The rows are grouped in 4 ways, from coarse to fine. Each group lies inside one group of the grouping before and may be the whole of it. The rows also spread widely along 17 directions, which tell nothing about the answers.
In the rows, 128 means zero.
Some rows, each with its group in each grouping after it:
[100 105 124 144 160 125 127 153  83 153 108  99 117 153 140 145 100  94
 131 111 128 141 131 150 144 146 103 156 133  84 143  88 130 113] : vov pidi K63 K242
[111 144 101 120 138 175 188 145 156  89  90  89  74 154 111 107 105 107
 106 195 139 137 126 111 134 122 109  90 110 100 141 143 139 116] : vov tuti K100 K509
[ 88 172  97  91 140  96 100 124 166 139 136 169 131  99 119 121 150 114
  91 176 167 105 137 103 143  72 150 148 139 119 142 124  76 146] : tufug dizub K752 K514
[117 106 123 134 101 156 154 137 157  63 133 115 134 122 126 107 114 107
 195 125 110 174 112 153  82 121 117 112 134 167 137 141 163 166] : gem bota K79 K33
[114 130 138 125 135 130 136  82 119  84 137 149 129 148 135 114 159 188
 147 101 127 112 140 122 123 124 144 119 146 138 122 175 129  98] : vov fubol K113 K463
[143 135 204 191 149 101 114 149 154 143 109 143 120  84 145 167 109 114
 112 129 114 103 161 121 142 137 143 148 118 128 113 127 176 119] : gem zaz K664 K424
[138 132 141 160 118 118 126 148 134 153 118 115 110 107 109 145 162 133
 148 142 149 136 125  96 129 134 136 121  85 137  85 141 132  80] : tufug dizub K694 K901
[140  79 102  78 108 155 156 120 151  55  75 147 155  86 140 108  31 117
 102 145  68 173 129 153 119  91 112 147 122 151 120 119 110 138] : vov tuti K48 K375
[138 158 154 133 159  83  92 116 102 119 138 177 122 109 138 126 115 125
 104 140 134 118 175 171 143  81 126 146 164 153 134 143 122 132] : tufug dizub K493 K741
[149 179 157 170  95  99 182 129 152 108 117 113 130 131 130 103 172 167
 153 123  94 133 119  90 109 153 106 115 154 135 127 168  93  82] : tufug vavav K953 K293
[136 120 107 104 123 124 136  99 115  94 115 137 104 110 121 116 139 132
 139 107 138 140 139 154 117  71 133 116 117 171 121 168 122 116] : tufug dizub K752 K641
[108 115 116 115  95 161 148 161 105 116 121  44 118 133 107 169 113 110
 165  97 127 175  79 130 113 146 111 118  42 112 113  85 121 108] : tufug vavav K484 K436
[142  91  99 146 161 140 107  92 103 124  77 165 157 114 167  60 122 117
 152 114  97 171  94 113 135 119 147 171 119 148  89 137 124  91] : gem zaz K664 K461
[129  93  99 114  66 180 156 155 164 152 123 112 184 127 135 122 103 124
 136 142  90 161  68  88 137 202  68 140 117  79 124 110  73 158] : gem Dise K391 K291
[127 104  80 100 145 162 106  89 121 133 143 159 137 126 117 130 135 129
 122 150 151  91 138 133 113 106 155 162 134 120 146 177 115 125] : gem Dise K5 K787
[ 75  91 166 122 151 219  80  99 106  55 125 157 155 125 107 166  85 165
 156  85 130 151 101 179 186 144  95 142 110  85  67 148 166 157] : gem zaz K348 K667
[135  24  82  38 140 151  93  91 120 144 182 208 132 119 101 129 119 162
 143 140 127 104 100 139 145 110 129 127 103 120 100 110 132  83] : vov fubol K914 K495
[138 142 148 151 153  82 108 153 129 215 154 156 138 128 153 150 139  91
  88 132 127  68 141 101 161 170 108 166 169  72 176 100  93 134] : vov pidi K63 K535
[133  83 133  87 108 114 127 118 127 156 175 142 106 139 126 164 107 150
 117 125 117 108 153 183 126 116 103 109 143 120 151 106 138 130] : gem Dise K5 K522
[ 81 148 172 149 124 104 112 127 147 110 155 154 186 130 154 127 119 150
 151 104  95 135 121 136 127 154 118 160 184 103 142  98 116 162] : gem Dise K391 K186
[235 157 169 132  81  88 149 174 157 138 192 125 121  66  76 167 127 102
 149 158  85 106 104 114  57 128 131 123  76 179 140 119 119  75] : tufug vavav K484 K585
[185  54 118  92 109 193 166 174 149  97 174 129 118  97  96 185  42  99
 134 196 102  76 133 134  95 157 110 108  70 119 153 150 178 119] : tufug dizub K493 K474
[ 94 104 121 120 146 126 177 148 128  43 148 147  99 150 108  74 157 135
 222 136 137 154  71 110 134 134  99  69 106 144 115 131 162 102] : vov fubol K396 K302
[ 91  69  90 117 147 174 122 124  96 144 151 114 112 171 132 128 157 128
 186 113 161 126  93 110 148 166 121 105  90  91 118 126 155 109] : tufug vavav K953 K688
[101 133 150 145 157 183  95 140 118 105 104 101 121 119 144 166  85  87
 108 129 152 141 138 131 158 136 158 134  57 110 107 109 170 159] : vov pidi K63 K242
[128 153 136 145 121 114  92 132 136 158 171 146 157 124 109 118 174 115
 179 107 124 140 101 132 102 137 123 150 164 126 126 116 105 130] : tufug dizub K752 K641
[107 156 164 150 113 112 105 141  99 139 148  94 158 139 120 178 117 168
 124 129 119 143 160 136 102 153 147 168 120 112 116  95 112  84] : vov pidi K63 K242
[101  66 123  92  59 158 111 158 178 121 175 130 147 108  57 167 128 159
 194 158 135 170 126 156  79 130 109 119 129 140  90 103 149 130] : vov fubol K914 K495
[175 148 132 140  98  76 163 155 119 159 116 132 100 105 161 114 166 103
 107 129 149 125 125  75 177 146  80  91  88 158 139 156  75 140] : tufug vavav K953 K688
[168 121 155 141 142 158 121 110 103 126 142 130 107 131 120 149 107 115
 129 101 115 120 129 179 127 127 109 127 122 127 133 153 156 133] : gem Dise K391 K291
[107 166 151 147 100  75 129 145 169 144 119 124 136  97 145 138 154 124
 122 125 133 132 143 103 127 116 135 132 139 138 130 117  99 142] : tufug dizub K694 K901
[ 76 125  93 124 131 149 142 149 183 127 100 105 102 152 128 100 116 100
 123 200 143 154 157 129 105 108 137 115 160 112 143 109 152 149] : vov fubol K396 K302
[ 56 142 129  96 122 211 114 104  80  39 174  93 142 183 139 168  98 186
 135 132 167 131 155 154 141 155 135  95  88 103 129 163 152 170] : tufug dizub K752 K641
[162 126 155 147 119  86 134 119 149 175 170 156  97 141 146 102 194 121
 160  93 122 107 122 117 134 148 112  86 160 140 146 129 139 124] : vov pidi K63 K242
[140 133 153  96 135 108 141 125 129  90 194 155 104 110  94 165 139 155
 148 128 134  72 115 128 124 111 137  99  86 134 137 139 141  85] : tufug dizub K493 K474
[144 109 114  96 100 124 111 138 132 130 149 142 129  74  59 185 122 116
 134 139 150 114 143 167  89  83 117 174 126 151 141 159 104 126] : gem zaz K348 K667
[115 108 139 139 129 118 112 146 149 106 138 139 126  83  76 144 144  81
 208  89 133 158  91 172  90  84 120 154 134 159 120 114 153 140] : gem bota K79 K33
[104 142 115 172 184 109  78 151 146 194  87 153 145 103 154  99 134  37
 122 141 139 140 102 103 154 122 139 195 149  95 134  85 117 156] : gem zaz K664 K424
[ 93 154 135 136 126 132 109 106  88 121 100 105 124 127 138 159 155 151
 115  79 172 138 137 125 171 121 126 135  93 120 101 160  95 132] : tufug dizub K694 K901
[140 156  88 102 142 133 178 139 116  99 152 104 140 142  95 103 115 101
 163 133  76 129  33 119  83 130 114 157 106  94 169  92  74  71] : gem Dise K5 K787
[ 84 155 124 161 143 165 152 142 108  96 126  85 121 157 104 151 137 136
 147 158 168 115 137 113 114 152 129 142 117  92 146 175 136 118] : gem Dise K391 K186
[130 159 131 141 127  61 128 126 131 150 141 164 131 129 152  88 159 148
 119 168 124 128 150 104 125 119 129 136 163 151 143 134  95 106] : gem zaz K348 K667
[183 130 101  96 125  89 137 152 131 189 171 159 121 112 120 117 128  74
 111 153 110 102  85 123 130 126  89 139 126 119 177  96  69 128] : gem Dise K5 K522
[159 109 109 154 125 112 165 132  96 150 139 104 104 119 102 150 191 102
 185  77 156  85 112 110  91 142 118 149 116 141 172 197 118  93] : gem zaz K664 K424
[110 168 118 118 164 153 147 179  64  42 142 103 118 148 102 132  51  99
 131 205 136 155 121 162 129 123  92 128  91 114 146 121 125 119] : tufug dizub K493 K474
[ 96 133 114 114 118 132 163 111 134  88 116 117 128 142 115 111 147 157
 165 101 110 145  94 130 123 120 102 125 147 108 127 138 100  99] : tufug vavav K953 K293
[ 75 116 146 153 116 111 141 152 140 124  95 106 122 133 128 148 101 149
 127 153 123 156 177 158 118 122 104 146 173 112 127 120 142 123] : gem zaz K348 K667

New rows, each followed by its group in each grouping:
[ 88 134 145 135 126  99  98 119 190 158 146 151 163 114 136 148 132 141
 115 148 116  99 174 118  88 120 181 175 193 110 148  97 132 129] : vov tuti K100 K509
[ 70 160 129  85 154  95 146 142 115 122 182 132  88 181  98 115 140 156
 141 153 132 141  64 146 170 119  77  84 118  70 134  45 102  90] : gem Dise K5 K522
[118 171 135 129 118  44 149 100 136 189 165 135 123 155 183 112 208 148
 113  75 126  82 121  87 145 145 125 119 164 116 188 117  68 131] : gem bota K79 K33
[196 187 137 117 152  81 130 100  94 109 140 130 110 102 107 125 111 111
 115 109  80 122 119 175  74  55 158 162 121 170 147 122  96  55] : tufug dizub K694 K901
[121 115 109 117  86 154 124 144 183 142 146 143 162  99  80 138 159 146
 166 155 127 128  98  91 105 147 114 143 135 107 103 144  95 111] : tufug dizub K752 K514
[127 102 115 156 136 151 100 151 126 131 112 149 177 109 154 121  93  89
 130 164 129 138 165 118 114 154 135 181 158 133 139 150 132 172] : vov fubol K914 K495
[212 110 135  92 115 100 150 127 114 145 169 152 143 105 170 135  93 113
  94 110  69  86 103  96 126 156 132 127  70 148 163 102  94 107] : vov fubol K113 K463
[191 138 161 174  99 121 115 151 113 140 159 174 175  89 119 132 164 155
 154 151 130 114 125  68 138 191 103 141 111 152  91 198  94 102] : tufug dizub K752 K641
[136  82 111 132 126 137 131 135 128 114  97 126 115  93 111 144 123 105
 149 124 146 135 150 133 100  99 146 147 105 166 118 160 148 116] : vov fubol K113 K463
[117 133 121 129  98 117 164 142  83 106 153  92 135 144 122 155 136 145
 151 118 148 126 137 130 106 151 102 134 113 135 164 161  98 128] : gem Dise K391 K186
[ 49 150 155 144 131  78 142 142 130 109 153 131 150 142 166 149 154 160
 142 110 148  90 155  95 144 155 127 129 162  98 164 129 116 146] : tufug dizub K752 K641
[ 93 122 124 136 176 132 124 119 122 121 107 157 115 138 148 115 133 138
 108 158 153 103 142  90 173 133 144 133 120  95 117 142 137 101] : vov pidi K63 K242
[ 22 110 131 154 143 188 107 173 167 119 107 111 147 133  79 169 119 144
 163 183 166 144 123 111 147 158 114 150 135  41  77 113 156 118] : tufug dizub K493 K474
[130 136 125 145 145  95 117 168 154 170 138 155 129 114 130 136  93  82
  93 215 129 101 183 145 107 114 121 168 192 113 178 119 125 153] : gem Dise K5 K522
[141 138 168 137 120 164 145 130 114  64 110  91  97 145 120 134  78 133
 135 115  97 183 141 193 121 119 101  94 109 148 106 123 168 130] : vov fubol K396 K302
[143 131  94  90 117 159 142  96 190 132  84 114 105 114 147 102  88  97
  79 141  84 146 134 151 104  66 153 120 133 129 135 110 124 137] : tufug dizub K752 K641
[115 162 106 151 121 120 136 129 197 123 113 130 122 102 116 107 178  88
 151 153 151 107 149 102  75  92 160 147 186 144 165 182 125 153] : tufug vavav K484 K436
[161 157 161 143 139 114 115 112 103 133 136 151 110 111 108 164 127 165
  81 161 147  95 175 139 140 110 134 143 114 137 116 179 121  91] : gem Dise K391 K291
[130 140 176 174 149 148 103 129 109 122 129 131 122 120 108 163 162 143
 150 100 157 113 128 111 152 158 137 134  90 122  89 163 153 105] : vov fubol K396 K302
[109 172 188 176 180  88 139 148 136  90  80 133  80 103  96 153 104 133
  96 173 137 121 183 146 136  77 141 145 139 127 106 131 164  69] : vov tuti K100 K509
[170  97  80  49  99  99 178 109 125 138 175 157 123 129 106 122 134 153
 118 130  96  81 106 122 108 120  92 129 147 119 181 138  56  75] : vov pidi K63 K242
[117  46 125 115 103 148  97 119 102 138 102 143 158 109 127 149 103 145
 146  85 122 177 138 165 148 137  93 157 134 134  83 120 121 133] : vov tuti K100 K509
[102 137 111 130 157 167 132 144 110 126 117  92 137 147 138 146  90  95
 120 138 118 122 103 116 135 155 126 157 100  68 147 102 119 119] : tufug vavav K953 K293
[145 104  80 152 146  66 147 159 127 176  80 152 127 115 156  53 151  90
 139 180 121 158 121  66 117 120 135 153 133 157 122 110  96  72] : vov fubol K113 K463
[ 74 166 178 164  91  93 146 143 135  93 128  94 135 121 116 180 149 175
 142 112 149 133 170 140 113 129 121 135 142 133 133 151 119 138] : gem Dise K5 K787
[158 152 115 102  77 154 120 109 113 144 160  92 119 144 157 145 139 113
 106 105 147 135 147 143 127 139 120  95  98 153 160 152 100 191] : tufug vavav K953 K688
[150 114 167 144  86  93 129 125 144 166 170 148 163 112 126 160 152 199
 138 130 102 104 138  97 108 169 135 142 125 129 108 131 112  74] : gem Dise K391 K291
[109  94 100  94 185 160 128  99 102  55 191 185 131 180 177  46 112 106
 199 125 104 122  75 141 140 144 117  87 153 120 165 124 174 159] : tufug vavav K484 K436
[115  70 109 140 161 178 116 114 115 125  95 131 150 104 159 153 103  81
 138  78 131 105 111 117 144 142 145 177  96 107 137 152 148 156] : gem bota K79 K33
[ 75 163 163 110 121 102 115 100 101 124 156 104 121 170 151 188 121 208
  68 123 147  97 213 154 137 126 152 127 140 108 150 122 119 121] : vov fubol K396 K302
[125 160 143 167 158  85 143 135 161 138  96 152 142 123 164  96 116 134
  89 183  94 108 167  85 118 131 156 162 176 113 142 125 119  90] : vov fubol K914 K495
[161 107 141 120 107 111 122 140 136 199 178 119 127 119 139 179 124 122
 109 131 116  82 134 111 114 161 140 136  93 114 157  99 129 111] : gem zaz K664 K424
[128  95 111 134 158 140 112 141 141 147 141 175 137 120 141 107 124 101
 144 168 130 107 122 102 142 143 124 135 140 108 126 135 144 128] : tufug dizub K752 K641
[146 158 145 133 146 147 108 141 141  99 140 173 130 105 102 105 126 113
 144 164 125 145  78 115 164 127  99 115 107 122  87 134 119 123] : tufug dizub K694 K901
[125 103 104 139 146 147 117  81  74 113  78 119 142 125 181 120 118 144
 113 101 138 138 155 115 136 120 174 162  82 154 113 176 128 107] : gem zaz K664 K424
[147 153 165 136 153  98  75 109  91 164 180 170 159 132 145 137 150 166
 124 116 112 104 109 102 154 161 144 151 113 108 104 104 102  74] : tufug vavav K484 K436
[ 58 121 118 132 137 118 157 125 123 102 135 115 109 175 184 102 147 142
 149 134 158 125 142 103 150 149 127  88 130 117 161 136 153 157] : gem zaz K664 K424
[168  71  98  89 115 118 149 147 112 131 102 127 143  80 145 152  62  87
  97 121  94 125 123 122 116 115 127 166  74 149 148 106  96 117] : vov fubol K113 K463
[111 119 144 140 136 170 127 116 138 135 139 116 104 152 108 146 135 129
 147 110 134 122 117 160 135 139 104 117 143  87 129 137 159 138] : gem Dise K391 K186
[118 128 119 128 145 152 151 117  54  97 120  79 110 150 114 169 115 115
 142  65 138 122 117 180 125 125  98 152 109 106 163 158 113 125] : gem Dise K5 K787
[ 62 123 102  92 133 161 144 128 120  94 157  96 115 161 116 159 145 114
 155  92 172 101 113 134 130 138 119 118 119  91 179 136 126 174] : vov fubol K396 K302
[ 79 132  93  89 133 114 113 139  91 135 192 110 112 166 122 146 140 137
 143 168 177 120 146 137 111 117 147 113 103 124 156 102 125 117] : tufug dizub K493 K741
[134 138 135 141 138 146 128 120  98 139 151  83  97 174 158 135 139 121
 132 116 140 127 145 127 116 153 162  97  80 136 143 120 165 121] : vov fubol K396 K302
[106  88 147 104 105 113  98 114 140 150 152 169 172 116 163 136 129 166
 139  89 100 136 106 117 167 157 110 131 130 108 100  84 104 134] : tufug vavav K953 K688
[133 155 107 114 138 137 121 132 102 104 153 109 128 134 135 135  98 101
 122 162 134 126 141 139  94 111 158 138  99 142 157 130 125 128] : tufug dizub K694 K901
[116 133  97 128 141  95 144 122 146 145  67 145 140 102 149  88 132 129
 103 146 106 142 115  82 140  99 140 160 129 119 106 118  77  75] : tufug dizub K752 K641
[ 98 155 138 159 102 104 102 143 129 151 146  90 139 128 131 161 163 151
 143 158 162 135 177 100  81 134 184 143 110 149 120 129 135 103] : tufug vavav K484 K436
[115 156 115 137 128  60 190 144 132 102 137 119 118 144 146  82 144 128
 158 152 106 129 123 107  87 119 121 126 160 144 184 125 106  93] : gem zaz K664 K424
[ 83 202 140 150 103 123  89 114 136  83 122 110 171 116 149 118 162 141
 133 130 166 177 152  94 109 117 191 143  98 177 108 137 103 166] : vov tuti K48 K375
[ 83 114 115 113 129  94 115 123 132 162 201 149 130 168 135 139 147 142
 146 151 146  81 181 160  91 133 123 142 225 106 205 134 135 154] : gem zaz K348 K667
[113 142 122 124 127 199 118 132 152 104 144 108 135 137 106 140  91  87
 138 147 124 141 112 167 103 130 120 140 137  99 152 127 147 184] : gem Dise K391 K186
[132 153 123 137 179 157 105 140  85 127 157 118 102 173 147 106 103  74
 126 165 141 138 128 146 138 142 134 114 107 113 152 102 159 142] : vov pidi K63 K242
[135  70 151 169 106 113 168 153  73  81  76 110 127 115 162 134 104 130
 173  76 118 171 155 151 147 153  58 119 133 163 117 180 140 139] : tufug vavav K484 K585
[114  99 117 123 121 148 148 175 154  80 133 121 131 105 107 131  86  75
 170 169 126 151 120 132  91 127 123 130 115 144 145 110 159 151] : vov tuti K100 K509
[100 134 110 138 134 117 128 160 107 158 117 119 139 130 149 116 157 103
 143 119 152 146  75  71 182 167 100 126  78  96 113 102  83 126] : tufug dizub K493 K474
[ 99 153 122 125 131 165  95 125 178 128 105 147 142 133 107  87  97 141
 111 210  98 193 114 144 128 107 122 145 158  99  78  89 122 114] : gem zaz K348 K667
[130 158 165 124 131 142 128 115 126  34 155 136 128 127 145 111  96 107
 168  93  97 158 114 185 118 107 116 101 134 163 145 129 159 182] : tufug vavav K953 K293
[145 128  89 108 133 130 141 134 109 102 153 152 148 146 141  51 142 101
 178 134 107 167  55  99 123 146 108 116 112 148 136 111  92 124] : vov fubol K113 K463
[155 136 132 100 146 150 151  97 153  66 158 177 133 140 155  84  71 123
 114 157  66 108 124 167 118 113 113 113 178 125 175 143 139 159] : gem Dise K5 K522
[191 106 138 146  96 103 118 109 128 141 137 153 104  95 108 101 202 116
 190  76 143 162 117 133 109 107 124 100 111 213  94 167 136 115] : vov tuti K48 K375
[146 160 149 145 124 159 144 176 137 133 157  84  77 143 114 153 112  81
 126 175 145 128 131 133 129 148 105  73  82 116 142 120 166 150] : tufug dizub K752 K641
[ 81 156 129 173 153 170 100 108 129 113  70  95 102 144 125 130 123 113
 118 142 163 171 184 181 119  83 144 150 163 129 112 164 165 159] : gem bota K79 K33
[ 72 140 163 121  48 118 119 102 206 113 119 119 159  92 138 159 177 212
 137  91 134 153 144  89 128 121 164 103 101 148  68 128 112 136] : tufug dizub K752 K514
[204 110 140 109 137 239  90  83 116  88 138 159 158 106 123 147  63 115
 101 112  88 114 120 163 130 144 134 151  96 127 111 180 146 154] : vov fubol K914 K495
